There are 3 ways to turn a row about zero (a turn may also mirror it). The second row of each pair is the first, turned, with some noise.
(in the rows, 128 means zero)
Known pairs, each followed by its turn:
[ 82 137 157 143]
[138 131 179 104] : Duva

[115  92  51 155]
[147  77 186 177] : Befe

[121 100 111 129]
[136 147 121  98] : lotok

[ 89 151 150  63]
[ 65  85 168 117] : lotok

[156 105 119 153]
[141 146 164 129] : Befe

[132 153 112 130]
[158 115 116 133] : Befe

[133 166 116 122]
[117 140 146 160] : lotok

[177 124 132 156]
[133 122  77  97] : Duva

[131 119 165 146]
[110 146 138  92] : Befe

[129 124 169  86]
[ 82 160 144 121] : Duva

[108 165 146  68]
[ 78  93 170 139] : lotok

[147  36 119 146]
[188 135 102  51] : lotok

[119 151 119 127]
[149 137 137 137] : Duva

[ 93 136 105 120]
[122  90 114 141] : Befe

[113 137  75 117]
[148 113 133 182] : Duva

New pairs. What belongs after each?
[122 112 191 219]
[148 111  18 143] : lotok

[129 150 119  95]
[135 124  93 147] : Befe

[139  90 157 171]
[112 149 180  95] : Befe

[ 89 116 107 149]
[150  91 155 134] : Duva

[120 137 134 151]
[121 136 105 143] : lotok

[106 162 159  86]
[ 84  83 150 139] : lotok

[152 142 161 104]
[127 166  98 121] : Befe

[131 133  88 124]
[139 121 116 162] : Duva

[169 114 181 109]
[ 83 156 100  90] : Duva

[113  82 107 105]
[ 97 123 144 174] : Befe

[133  99 176 117]
[ 88 171 124 115] : Befe

[134 182 156  71]
[ 96  78 174 166] : lotok

[142 114 151 146]
[124 120 119  98] : Duva

[140 172 155 101]
[110  93 152 165] : lotok

[165  95  67 106]
[176 162 175  99] : lotok

[ 90 131 150  83]
[ 82 124  88 134] : Befe

[ 87 147 132 115]
[ 86 127 132 127] : lotok

[ 75 126 112 167]
[ 94 170  88 116] : lotok

[157 149 115 152]
[168 135 134 114] : Befe

[143 109 203 174]
[152  80  56 137] : lotok

[135 146  94 104]
[139 138 120 169] : Duva

[102 125 135 168]
[154 104 149 108] : Duva

[104 135 159 112]
[ 96 128 102 112] : Befe

[ 87 142 170 141]
[ 86 106  90 137] : lotok

[ 88 121 103 121]
[ 96 154 134  99] : lotok

[150 148 120 125]
[137 146 104 135] : Duva

[136 105 176 133]
[ 99 130 130  82] : Duva

[ 50 101 138  86]
[ 91 110 208 150] : Duva

[127 135 123 145]
[150 126 125 127] : Duva

[158 149 141 134]
[148 111 131 163] : lotok

[108 106 143 129]
[ 94 126 137 124] : Befe

[166 138  79 148]
[165 171 147 151] : lotok

[147 146 164 166]
[144 113  93 162] : lotok

[140 145 101  69]
[120 122 197 127] : lotok

[145 119 137  75]
[129  93 167 112] : lotok

[111 120 147  96]
[ 95 145 154 136] : Duva

[116 174 151 120]
[ 95 113 129 168] : lotok

